The rows of each matrix lie in a flat space through zero, up to rounding. After each matrix: how many dimensions does the smallest such space have?

[[-20  -9   0  35  -4   7   3  19   1  23  10]
 [ -9  -4  13   0 -12  33   7  -9 -49  19 -22]
 [  0  13 -26  18  19 -43 -12  19  50 -22  29]
 [ 35   0  18 -69  -6   8   3 -40 -10 -24 -26]
 [ -4 -12  19  -6 -15  31  10  -9 -31  21 -17]
 [  7  33 -43   8  31 -58 -21  12  43 -46  26]
 [  3   7 -12   3  10 -21  -6   6  23 -14  12]
 [ 19  -9  19 -40  -9  12   6 -22  -2  -5 -15]
 [  1 -49  50 -10 -31  43  23  -2  10  47  -5]
 [ 23  19 -22 -24  21 -46 -14  -5  47 -46  16]
 [ 10 -22  29 -26 -17  26  12 -15  -5  16 -13]]

3

[[ -6   3  -8  -5   3 -12  -9  12 -13 -46  15]
 [  3  24  14   1   4 -12 -10   6   7  -2   2]
 [ -8  14  13   3   6 -15 -35 -10   4  28   1]
 [ -5   1   3   7  -3 -16 -26 -12  -8  -1  -6]
 [  3   4   6  -3 -11  -3  10   1  -1   0 -10]
 [-12 -12 -15 -16  -3   2   2  11 -15 -20  12]
 [ -9 -10 -35 -26  10   2 -68  -2 -36  12  34]
 [ 12   6 -10 -12   1  11  -2   9  -6   4  10]
 [-13   7   4  -8  -1 -15 -36  -6 -10  16   4]
 [-46  -2  28  -1   0 -20  12   4  16   7  -5]
 [ 15   2   1  -6 -10  12  34  10   4  -5  -9]]

6

[[-41   3  10  -3  -3  14   2  36  30 -15 -15]
 [  3  11  14  10   3 -23  -7  -8  10  -3 -30]
 [ 10  14  17  14   4 -33 -10 -16   9  -1 -37]
 [ -3  10  14   8   2 -19  -6  -2  13  -4 -28]
 [ -3   3   4   2   0  -4  -2   1   5  -2  -8]
 [ 14 -23 -33 -19  -4  39  14  -2 -35  12  66]
 [  2  -7 -10  -6  -2  14   5   1 -10   3  21]
 [ 36  -8 -16  -2   1  -2   1 -29 -32  15  28]
 [ 30  10   9  13   5 -35 -10 -32  -9   7 -22]
 [-15  -3  -1  -4  -2  12   3  15   7  -4   4]
 [-15 -30 -37 -28  -8  66  21  28 -22   4  78]]

2

[[-18  -4  13  -1   0  -3  15   9  -8   5 -13]
 [ -4   0   2   0 -17  -7   1  -5  -6  11  -7]
 [ 13   2 -25   3   8   3   8 -13  10  -7   3]
 [ -1   0   3  -7  28  20  -4  14   5 -20   6]
 [  0 -17   8  28  14   1   3  13  17 -25  -4]
 [ -3  -7   3  20   1 -33  35  -4  -3  18  -3]
 [ 15   1   8  -4   3  35 -58  13  14 -35  15]
 [  9  -5 -13  14  13  -4  13  -5  12  -9   3]
 [ -8  -6  10   5  17  -3  14  12   0  -4  -2]
 [  5  11  -7 -20 -25  18 -35  -9  -4   0   1]
 [-13  -7   3   6  -4  -3  15   3  -2   1 -15]]

5

[[ -2  -4  -3 -27   1 -35  23 -22  13  19  -1]
 [ -4   1   2   3   1   4   6   3  -2  -5   0]
 [ -3   2   3   9   0  12   0   9  -5 -10   1]
 [-27   3   9 -23   6 -13  52 -24 -26 -11  -2]
 [  1   1   0   6   0   8  -6   5  -2  -4   0]
 [-35   4  12 -13   8  -8  69  -7 -16 -23   0]
 [ 23   6   0  52  -6  69 -85  38 -24 -20   1]
 [-22   3   9 -24   5  -7  38 -29 -36  -9  -4]
 [ 13  -2  -5 -26  -2 -16 -24 -36 -18  24  -5]
 [ 19  -5 -10 -11  -4 -23 -20  -9  24  27   0]
 [ -1   0   1  -2   0   0   1  -4  -5   0  -1]]

3

[[-43 -43   4  23  29  27   9 -23 -32  34   2]
 [-43 -81   7  42   0  34   9 -21 -17  45  35]
 [  4   7 -28  -9  20  38  -6 -24  22   6 -10]
 [ 23  42  -9 -23   3 -10  -6   6  14 -22 -19]
 [ 29   0  20   3 -58 -45  -3  37  18 -23  31]
 [ 27  34  38 -10 -45 -82   2  55 -13 -39   5]
 [  9   9  -6  -6  -3   2  -3   0  11  -5  -1]
 [-23 -21 -24   6  37  55   0 -38   2  28  -8]
 [-32 -17  22  14  18 -13  11   2 -45  14  -6]
 [ 34  45   6 -22 -23 -39  -5  28  14 -34  -7]
 [  2  35 -10 -19  31   5  -1  -8  -6  -7 -32]]

3

[[ 44  24 -10  -3 -56  22  -9  47 -18  -8 -14]
 [ 24  36 -36 -32 -80  33 -20  62  -7   7 -18]
 [-10 -36  -1  17 -11  -3  -9  -4  -6 -25 -14]
 [ -3 -32  17  41  15  -2 -12 -26 -15 -14 -18]
 [-56 -80 -11  15  -4 -15 -14 -24   7 -39 -18]
 [ 22  33  -3  -2 -15  17  -8  15  -8  19  -6]
 [ -9 -20  -9 -12 -14  -8   6  11   7 -20   4]
 [ 47  62  -4 -26 -24  15  11  41  -4  21  13]
 [-18  -7  -6 -15   7  -8   7  -4  13   0  10]
 [ -8   7 -25 -14 -39  19 -20  21   0   7 -17]
 [-14 -18 -14 -18 -18  -6   4  13  10 -17   4]]

4

[[-16 -34 -20   7   8  44   0  -5 -26  26   4]
 [-34 -13  -7 -18  10  24 -14   9  23  13 -20]
 [-20  -7 -29 -11  -7  -6 -15  -4 -12   1 -11]
 [  7 -18 -11   2   7  16  19  -8 -23  23  22]
 [  8  10  -7   7 -30 -31  -9 -23 -37 -26  -7]
 [ 44  24  -6  16 -31 -83  17 -23 -18 -47  13]
 [  0 -14 -15  19  -9  17 -10 -11 -43   1   4]
 [ -5   9  -4  -8 -23 -23 -11 -23 -31 -22   3]
 [-26  23 -12 -23 -37 -18 -43 -31 -71 -21  -3]
 [ 26  13   1  23 -26 -47   1 -22 -21 -48  11]
 [  4 -20 -11  22  -7  13   4   3  -3  11 -34]]

7

[[-14  -7  17  27  -3  -2  -6 -14   7 -27  16]
 [ -7 -30   5  22   1   9 -19 -16 -27 -27 -22]
 [ 17   5 -17 -34   6   3   6  26 -19  19 -28]
 [ 27  22 -34 -56   4   1  17  27  -3  62 -20]
 [ -3   1   6   4   0  -2   0   2   2  -9   4]
 [ -2   9   3   1  -2  -4   5   0  14   3  15]
 [ -6 -19   6  17   0   5 -12 -12 -14 -20 -10]
 [-14 -16  26  27   2   0 -12   3 -16 -58  -7]
 [  7 -27 -19  -3   2  14 -14 -16 -30  14 -33]
 [-27 -27  19  62  -9   3 -20 -58  14 -28  31]
 [ 16 -22 -28 -20   4  15 -10  -7 -33  31 -42]]

3

[[ 52   2  -2   8   2 -32 -10 -28  19 -15  -5]
 [  2   4  -7   2  -2  10  -4  -1  -4   5  -1]
 [ -2  -7  33  -3  13  -5  -6 -18  10   4   0]
 [  8   2  -3   2  -1  -1  -3  -4   1  -1  -1]
 [  2  -2  13  -1   5   0  -5 -10   4   3   0]
 [-32  10  -5  -1   0  58 -12   5 -21  32   2]
 [-10  -4  -6  -3  -5 -12  14  18  -2 -10   1]
 [-28  -1 -18  -4 -10   5  18  33 -13  -4   3]
 [ 19  -4  10   1   4 -21  -2 -13  12  -9  -2]
 [-15   5   4  -1   3  32 -10  -4  -9  19   1]
 [ -5  -1   0  -1   0   2   1   3  -2   1   1]]

3

[[ 66   6  -2 -15 -14   8  -1  13   6  30  14]
 [  6  21  -1  27 -18 -12  -7 -11   7  11  11]
 [ -2  -1  42   8   1  -8 -13  12   2   8  10]
 [-15  27   8  13 -21 -10  -6  12   4  11  -3]
 [-14 -18   1 -21  49  14  -5  15 -23 -14 -10]
 [  8 -12  -8 -10  14  11   8   7   0  12  -9]
 [ -1  -7 -13  -6  -5   8  16  -1   8  -9 -16]
 [ 13 -11  12  12  15   7  -1 -14  -2 -11  -9]
 [  6   7   2   4 -23   0   8  -2  11 -17  -6]
 [ 30  11   8  11 -14  12  -9 -11 -17  -2  15]
 [ 14  11  10  -3 -10  -9 -16  -9  -6  15   9]]

9
